The same things were measured in two ways. Each way mixes the same 8 hidden numbers, adds some noise and spreads widely along 5 directions of its own, which tell nothing about the thing.
Some things both ways: the first way, then the second way.
-.16,.00,.07,-.04,-.03,-.11,.17,.07,-.11,.09,-.31,.28,.12
.13,-.03,.06,.18,.06,-.05,-.02,.02,-.09,.33,-.18,.07,-.21,.42,-.34,-.24

-.03,.11,.06,-.10,-.03,-.09,.16,.05,.11,.39,-.03,.05,-.15
-.06,.27,-.11,.18,.19,.18,.22,-.04,-.05,.01,-.23,-.22,-.02,.05,.16,.28

.06,.02,-.04,.22,-.13,.22,.01,-.23,.01,-.10,.21,.04,.03
.12,-.10,.08,-.09,-.13,-.14,-.22,-.22,.00,.37,-.08,-.07,-.14,.20,-.12,-.12

.15,.33,.07,-.02,.19,.02,.05,.03,.09,.04,-.01,-.05,.04
-.10,.09,.13,-.19,.11,.12,.20,.06,-.09,-.21,.03,-.17,-.30,-.23,-.05,-.04

.20,.26,-.17,-.07,.16,.13,-.07,.08,.17,.07,-.08,.02,.00
-.47,.19,-.12,-.09,.24,.09,-.05,.07,-.03,-.16,.06,.09,-.32,-.14,.08,.02

-.05,-.24,-.17,-.12,-.09,-.07,-.02,-.13,.66,.06,.07,.22,-.31
-.19,.02,-.18,-.13,.05,-.02,-.28,-.08,.12,.24,-.24,.02,.35,.27,-.04,.08

-.31,-.17,-.04,.09,-.20,.08,.02,.17,-.07,-.11,.03,.32,-.05
-.26,.16,-.03,-.10,.28,.16,.25,-.03,-.01,.15,.03,-.02,-.38,.10,-.13,.15

.10,.41,.02,-.16,-.12,-.04,.10,.19,.45,.08,-.30,.17,-.12
.05,-.04,-.18,-.02,.01,-.04,-.09,.11,-.17,-.09,-.12,-.38,.28,.16,-.21,-.15

.11,-.17,-.06,.14,-.24,.21,-.05,-.02,.11,.02,-.20,-.05,.00
.01,-.19,-.01,-.16,.07,.07,.38,-.03,.22,.44,.23,-.19,.06,.12,-.07,.17

-.06,.23,-.18,-.08,-.23,.09,.04,.16,.24,.13,-.20,.00,-.07
-.24,.18,.06,-.15,.24,.20,.22,.07,.07,-.06,.04,-.20,-.31,-.26,.09,.21

-.17,.58,-.09,-.02,-.35,-.13,.08,.16,-.32,-.40,.34,.15,-.01
.06,.25,.09,.09,.01,-.02,-.03,.10,-.03,-.17,.09,-.46,.31,-.13,.03,.18

-.01,.38,.11,-.02,-.01,-.09,.06,.08,-.11,-.04,-.11,.20,.03
.01,.16,-.17,.10,.00,-.03,-.13,-.12,.16,.26,.01,-.03,.51,.33,.00,.23

.25,-.16,.11,-.03,-.18,-.19,.25,-.25,-.20,.06,.06,-.27,.14
.35,-.07,.11,-.03,-.05,.00,-.03,-.03,.13,.23,-.10,-.39,.14,.10,-.13,-.08

.20,-.22,-.20,-.12,.20,-.16,.18,-.38,-.04,.07,.01,-.09,.20
.16,.05,.17,.13,.20,.27,.51,.07,.40,.20,.01,-.09,-.10,-.05,-.13,.26

-.08,.00,.14,-.12,.18,-.29,-.08,.10,-.30,.01,.44,-.43,-.15
-.05,-.14,.40,-.08,.12,-.05,.32,.28,.12,.40,.29,-.10,.15,-.10,.09,.11

-.29,-.11,-.07,.04,-.05,-.02,.07,.03,-.02,.05,.02,.15,-.01
.05,-.02,.27,-.03,-.16,-.11,.05,.06,-.13,-.14,-.16,.08,.16,-.06,.00,-.15

.18,-.16,-.04,.00,.16,.00,.08,-.19,-.10,-.03,.30,-.06,.12
.07,-.27,.33,-.10,.09,.02,.38,.16,.10,.52,.08,.00,-.13,.16,-.22,-.10

.09,.42,-.16,.03,-.18,.04,.03,.02,.15,-.10,.01,.19,.03
-.26,.37,-.16,-.05,.15,.05,-.18,-.11,.03,-.01,.00,-.04,.17,.09,.11,.21

-.10,-.41,-.12,-.06,-.01,-.01,-.01,.01,.15,.20,-.23,-.20,.02
-.06,.32,-.23,.15,-.11,-.07,-.33,-.14,-.04,-.38,-.18,-.19,.32,.04,-.03,.17

.06,.31,.24,.01,.08,.08,.14,.14,.26,.12,-.18,-.10,-.10
-.05,.00,-.02,-.29,.21,.17,.32,.01,-.05,.00,.10,-.35,-.16,-.06,-.28,.04

-.17,-.21,-.24,-.01,-.12,-.12,.09,-.15,-.02,.23,.30,-.09,-.11
-.08,.26,.21,.20,.20,.07,.07,.05,.02,.35,-.11,.15,-.12,.14,.19,.14

-.05,-.25,.07,.06,.01,-.04,.14,-.07,-.05,-.03,.00,-.46,.09
.30,-.01,.20,-.17,-.24,-.06,.19,-.02,.18,-.35,.12,-.42,.84,-.22,-.14,.19

-.17,-.48,.02,.14,-.19,-.09,.08,.00,-.04,.04,.01,-.11,-.08
.06,.19,-.14,.11,-.06,-.08,-.10,.00,-.26,-.39,-.16,-.19,.20,.00,.04,-.14

.03,.34,.14,-.06,.27,-.08,-.03,.14,-.04,-.14,.15,.08,-.07
-.29,.10,-.03,-.17,.06,-.02,-.10,.06,-.07,-.16,.00,-.02,-.03,-.09,.00,-.05

Other things, the second way, with their names:
j_618: .29,-.03,-.07,.09,-.09,.00,.13,-.02,.00,-.06,-.09,-.37,.35,.09,-.14,-.01
j_717: .12,-.09,.03,-.09,-.13,-.06,.04,.05,.05,-.35,.00,-.15,.44,-.15,-.05,-.12
j_735: .32,.06,.05,.22,-.09,-.07,-.04,.07,-.17,-.10,-.20,-.32,.02,.10,-.27,-.16
j_562: .18,-.09,.12,.22,-.10,.00,.47,.06,.01,-.13,.15,-.33,-.04,-.14,-.10,.05
j_597: .06,.15,.18,-.19,-.03,-.02,.15,.07,-.04,-.39,.23,-.24,.09,-.28,-.09,-.03
j_414: .22,-.18,.10,.21,.02,-.11,.06,.19,-.35,.15,-.24,-.14,-.19,.30,-.38,-.40
j_126: .06,.13,.14,-.02,-.12,-.15,-.33,-.03,.01,-.06,-.12,.07,.22,.11,-.16,-.16
j_10: -.05,-.19,.04,-.20,-.04,-.13,-.03,.06,-.12,.05,.04,.05,.03,.18,-.35,-.40
j_115: -.34,.07,-.19,.00,.13,.04,-.09,.05,.19,.01,-.12,.05,.06,.02,-.02,.11
j_526: -.22,.00,.08,.02,.00,-.04,.09,.23,.01,-.11,.01,-.04,.41,-.18,.35,.12
j_517: -.21,.14,-.03,-.15,.00,.07,.02,-.11,.24,-.17,.05,-.06,.12,-.22,.10,.21
j_692: -.06,.02,.13,.06,.08,.07,.06,.05,.18,.17,-.08,.08,-.16,-.09,.24,.03
j_235: .24,-.10,.25,.21,-.26,-.23,.11,.12,-.37,-.34,-.12,-.39,-.08,-.18,-.10,-.27
j_504: .09,.09,-.11,.02,-.10,.01,-.07,.01,-.01,-.43,-.13,-.16,.44,-.12,.15,-.09
j_972: -.08,-.18,-.05,-.09,.19,.14,.50,.16,.11,.23,.03,-.12,.36,.05,.08,.14
j_645: .23,.04,.12,.20,-.24,-.31,-.27,.05,-.40,-.11,-.10,-.18,.25,.20,-.12,-.33
j_399: .07,.09,-.16,.11,.10,.13,.33,.05,-.12,-.14,.04,-.44,-.06,-.05,-.07,.13
j_598: -.04,-.08,-.10,-.19,.06,.05,.13,.00,.19,.03,.14,-.21,.42,.05,-.17,.11
j_718: .07,-.08,.42,-.20,-.28,-.17,.02,.14,.00,-.35,.00,-.08,.30,-.38,.23,-.12
j_678: .08,.07,.07,.00,-.05,.03,.28,.02,-.07,-.16,-.05,-.28,.26,-.06,.07,.15
j_835: .10,.05,-.03,-.24,-.01,.05,.07,-.06,.07,-.17,-.03,-.21,.37,.05,-.32,.02
j_525: -.11,.14,-.21,-.02,.11,.03,.04,-.16,.13,.13,.05,-.23,.22,.15,-.19,.27
j_647: -.18,-.01,-.05,.00,-.19,-.16,-.01,.04,-.08,-.26,.04,-.07,.33,-.07,.14,.03
j_426: -.10,.27,-.04,-.14,-.02,.08,-.26,-.08,-.03,-.42,-.19,-.22,-.16,-.24,.13,.02
j_786: -.43,.20,-.05,-.27,.08,.06,-.14,-.05,.09,-.30,.06,-.08,-.26,-.40,.32,.16
j_351: .05,-.24,.20,-.09,-.02,-.07,.16,.09,-.14,.41,-.14,-.23,-.14,.10,.08,-.12
j_734: .05,-.08,.12,-.02,-.18,-.18,-.04,.15,.06,-.25,.25,-.06,.46,-.17,.07,-.18
j_736: .25,.05,.21,.11,.02,.00,.22,-.04,.01,.23,.03,-.26,-.25,.08,-.27,.01
j_760: -.25,.25,-.12,.16,.07,.02,-.28,-.03,.13,.03,-.20,.09,-.01,.06,.21,.15
j_963: .23,.28,.14,.03,-.03,-.06,-.12,-.11,-.05,-.01,-.09,.02,.28,.26,-.33,-.09
j_637: -.05,.09,.07,-.20,-.05,.03,.08,.02,.13,-.24,.12,-.19,.41,-.26,.31,.12
j_713: .23,-.20,.24,-.17,-.24,-.08,.35,.07,.03,-.18,.08,-.35,.35,-.18,-.10,.00
j_929: .20,.01,-.08,.07,-.22,-.20,-.09,-.12,-.20,-.15,-.02,-.34,.27,.12,-.16,-.10
j_187: -.15,.13,-.17,.28,.23,.11,.17,.18,.05,.13,.00,.03,.10,.13,.22,.12
j_225: .15,-.28,.04,.00,.16,.08,.34,.04,.22,.66,.02,.03,.09,.36,-.34,-.05
j_425: -.11,-.15,-.14,-.02,.18,.10,.22,.05,.18,.46,-.01,.14,.13,.35,-.18,-.05
j_612: .21,.34,-.14,.21,-.06,-.11,-.23,-.16,-.35,-.14,-.17,-.30,.32,.40,-.35,-.02
j_122: -.20,.28,-.06,-.08,.14,.11,-.16,-.09,.08,-.07,-.06,.04,-.35,-.02,-.03,.05
j_355: .26,.03,.24,.28,-.09,-.12,.11,.21,-.31,-.30,-.22,-.18,.05,.01,-.18,-.28
j_156: .13,-.06,.19,.00,-.37,-.39,-.28,-.08,-.27,-.02,-.18,-.14,.46,.23,-.19,-.18
j_850: .03,.16,.22,-.09,-.10,.01,-.03,-.18,-.14,-.13,-.18,-.22,-.57,-.16,-.09,-.04
j_113: .06,.18,-.12,-.03,.08,.09,.10,.01,-.04,-.32,.02,-.31,.15,-.10,-.10,.00
j_226: .09,.06,-.10,.10,-.11,-.16,-.39,-.17,-.12,.12,-.23,-.07,-.13,.30,-.26,-.20
j_31: .12,-.25,.09,-.03,-.14,-.18,.12,-.05,-.12,.34,.02,-.10,.10,.33,-.36,-.20
j_356: -.15,.37,.01,-.22,.17,.02,-.13,.02,-.02,-.15,.14,-.08,.33,.01,-.07,.13
j_232: .06,-.08,.28,-.23,.02,-.04,.25,.16,-.01,.11,.18,-.15,.26,-.01,-.08,-.05
j_402: -.09,.05,-.14,.15,.07,.03,.24,.21,-.33,-.55,-.05,-.30,-.32,-.24,-.02,-.20
j_607: -.32,.01,.11,-.25,.11,.04,.30,.11,.09,.00,.27,-.11,.16,-.13,.06,.24
j_251: -.02,-.14,.06,-.12,.08,-.06,.00,.18,-.08,.07,-.04,-.11,.00,.01,-.04,-.28
j_635: .03,.04,-.04,.04,-.01,-.02,.00,-.06,.21,.27,.07,-.10,.28,.18,-.06,.18
j_49: .11,.00,-.17,.15,.15,.08,.19,-.04,.05,.36,-.02,-.27,-.02,.30,-.34,.13
j_854: .15,.07,.09,.12,-.01,.00,.11,-.11,.07,.34,-.08,-.09,.05,.26,-.20,.09
j_416: -.27,-.05,-.15,-.38,.11,.16,.35,-.06,.37,.05,.31,-.21,.38,-.15,.16,.38
j_830: .14,-.18,.10,.14,-.05,.00,.28,.07,.26,.21,-.05,-.20,.42,-.01,.06,.19
j_691: .03,.00,.01,-.14,-.13,-.11,-.15,.02,-.10,-.52,.02,-.21,.02,-.21,-.25,-.31
j_584: -.06,-.12,-.04,-.22,.20,.18,.41,.01,.36,.43,.28,-.23,.28,.06,.05,.26
j_420: -.01,.04,.00,.21,.06,-.02,-.10,.06,-.06,.24,-.23,-.01,-.15,.15,.10,-.10
j_66: .08,.21,-.05,.15,.05,.02,.11,-.12,.08,.18,.03,-.18,.25,.25,-.15,.27
j_2: .10,-.08,.22,-.04,-.15,-.03,.37,.05,.09,-.05,.07,-.15,.45,-.10,.02,.18
j_801: -.09,.13,-.07,-.07,-.08,-.06,-.11,-.06,-.14,-.10,-.23,-.06,.41,.09,.24,.05
j_44: -.13,-.10,-.09,-.16,.17,.06,.29,.19,-.09,-.08,.18,-.38,-.04,-.18,.05,-.03
j_685: -.08,.09,-.07,-.17,.04,.07,-.11,-.05,.00,-.09,-.11,-.35,-.03,-.09,.11,.04
j_293: .13,.18,.18,-.05,.09,.12,.18,-.11,.22,.17,.12,-.37,-.20,-.07,-.24,.29
j_781: -.30,.25,-.12,-.12,.04,.01,-.22,-.08,-.01,-.15,-.01,.01,.04,-.02,.04,.09
j_165: .30,-.17,.14,.16,-.23,-.27,.18,.09,-.28,-.01,.00,-.28,.40,.25,-.52,-.18
j_303: .11,.00,-.28,.35,.18,.09,.38,.18,-.03,.14,.10,-.39,.55,.28,-.05,.19
j_506: -.42,.38,-.04,.00,.15,.04,-.32,-.08,.17,.11,-.09,.23,-.04,-.03,.30,.26
j_287: .09,-.18,.11,-.05,-.06,-.09,.33,.10,-.08,.04,.04,-.30,.38,.01,-.06,.04
j_985: -.17,-.19,.42,-.44,.15,.07,.28,.21,.23,.24,.13,.04,-.04,-.30,.09,-.02
j_744: -.03,.02,-.21,-.03,.04,.03,.01,-.20,.18,.33,.06,-.40,-.03,.18,-.11,.28
j_998: .00,.17,.02,.10,.12,.02,.15,.01,-.25,.07,-.07,-.27,-.17,.14,-.14,.09

Some of these things the first way, each followed by its name:
-.04,-.13,-.03,.13,-.26,.04,.11,.07,-.15,-.10,.14,-.16,.12  j_232
-.14,.20,.13,-.19,.22,-.13,.09,.17,.22,.20,-.21,.20,-.17  j_414
.09,.03,.21,-.08,.02,-.16,-.11,.25,-.09,-.11,-.06,-.02,-.13  j_44
-.18,.08,.03,-.23,.26,-.40,-.27,.13,.19,-.08,.22,.06,-.43  j_526
.23,.10,-.16,-.08,.00,-.04,.11,-.21,.05,.14,.29,.04,-.04  j_420
.13,.26,-.12,-.04,.24,.06,-.24,.06,.22,-.13,-.05,.26,-.02  j_647
-.12,.33,-.17,-.03,-.01,-.09,.08,-.10,.20,-.15,-.01,.11,.02  j_126
.07,.18,.27,-.04,.18,-.07,.19,.14,-.09,.17,-.42,-.15,.13  j_717
.15,.24,-.15,.05,-.18,.11,.09,-.06,-.03,-.05,-.05,.11,.13  j_635
.20,.06,.03,.07,.04,.07,-.19,-.05,.30,-.24,.02,.11,-.13  j_416
-.14,-.05,-.09,.09,-.09,.26,.01,.10,.07,.08,.17,-.01,.04  j_156
.32,.03,-.14,-.05,-.02,.10,-.14,-.17,.34,-.04,-.09,-.02,-.03  j_744
-.13,-.35,.22,-.02,.12,-.14,.05,.10,.07,.17,-.26,.14,-.18  j_425
-.33,.11,.01,-.12,.05,-.19,.15,.20,-.07,.11,-.18,.12,-.01  j_355
-.21,-.36,-.09,.05,-.17,.02,-.08,.09,.08,-.01,-.10,-.02,-.03  j_781
-.20,.32,.09,-.07,.04,.04,-.07,.31,.28,.05,-.15,.24,-.24  j_287
.24,-.34,-.07,-.12,.18,.00,.09,-.09,.00,.21,.13,-.18,.01  j_115
-.10,.19,-.12,.02,-.18,.18,-.08,.34,-.03,-.08,-.07,.17,.04  j_607
-.19,-.19,.15,.16,-.08,-.06,.41,-.07,-.35,.15,.00,-.40,.27  j_963
-.09,-.26,.12,-.20,.32,-.26,-.05,-.06,.20,.25,-.01,-.19,-.32  j_830
-.06,-.26,.20,.14,.05,.09,.04,.08,-.10,.13,-.06,-.35,-.03  j_929
-.20,.28,.07,.13,-.03,-.08,-.01,.14,-.22,-.40,-.06,-.04,.10  j_597
.08,-.10,-.08,-.09,.22,-.16,-.04,-.26,.06,-.12,.10,-.34,.10  j_293
.05,.01,-.09,.17,-.10,-.01,.09,-.17,.13,-.29,.22,-.02,-.06  j_113
.14,.30,.20,.03,.03,-.06,-.06,.00,.08,-.17,.07,.10,-.17  j_584
-.16,-.22,.08,.02,.05,-.38,-.19,-.11,.21,-.22,.13,-.17,-.32  j_637
-.17,.14,-.01,.08,-.22,-.09,.12,.02,.16,-.08,-.21,.24,-.15  j_504
-.16,-.21,.33,.00,.15,-.11,.20,.08,.12,.16,-.33,-.21,-.02  j_835
.16,-.27,-.25,.04,-.04,-.07,.01,-.32,.02,-.17,.09,.02,.18  j_122
.09,-.28,-.04,-.03,.22,-.05,-.02,-.17,.10,.08,.10,-.24,.02  j_66
.10,.12,-.24,.09,-.31,.21,.09,-.13,.43,.11,.13,.28,-.06  j_801
.19,-.08,-.15,-.11,.10,-.19,-.03,-.12,.09,.11,.09,.01,-.15  j_187
.10,-.04,.05,-.01,.06,-.12,.10,-.11,-.21,-.09,.50,-.25,.00  j_985
.27,.04,.21,-.08,.18,-.24,.10,.05,-.30,-.03,.23,-.05,-.04  j_303
-.10,-.28,.22,.02,.02,-.24,.10,-.03,-.08,-.04,-.07,-.04,-.05  j_618
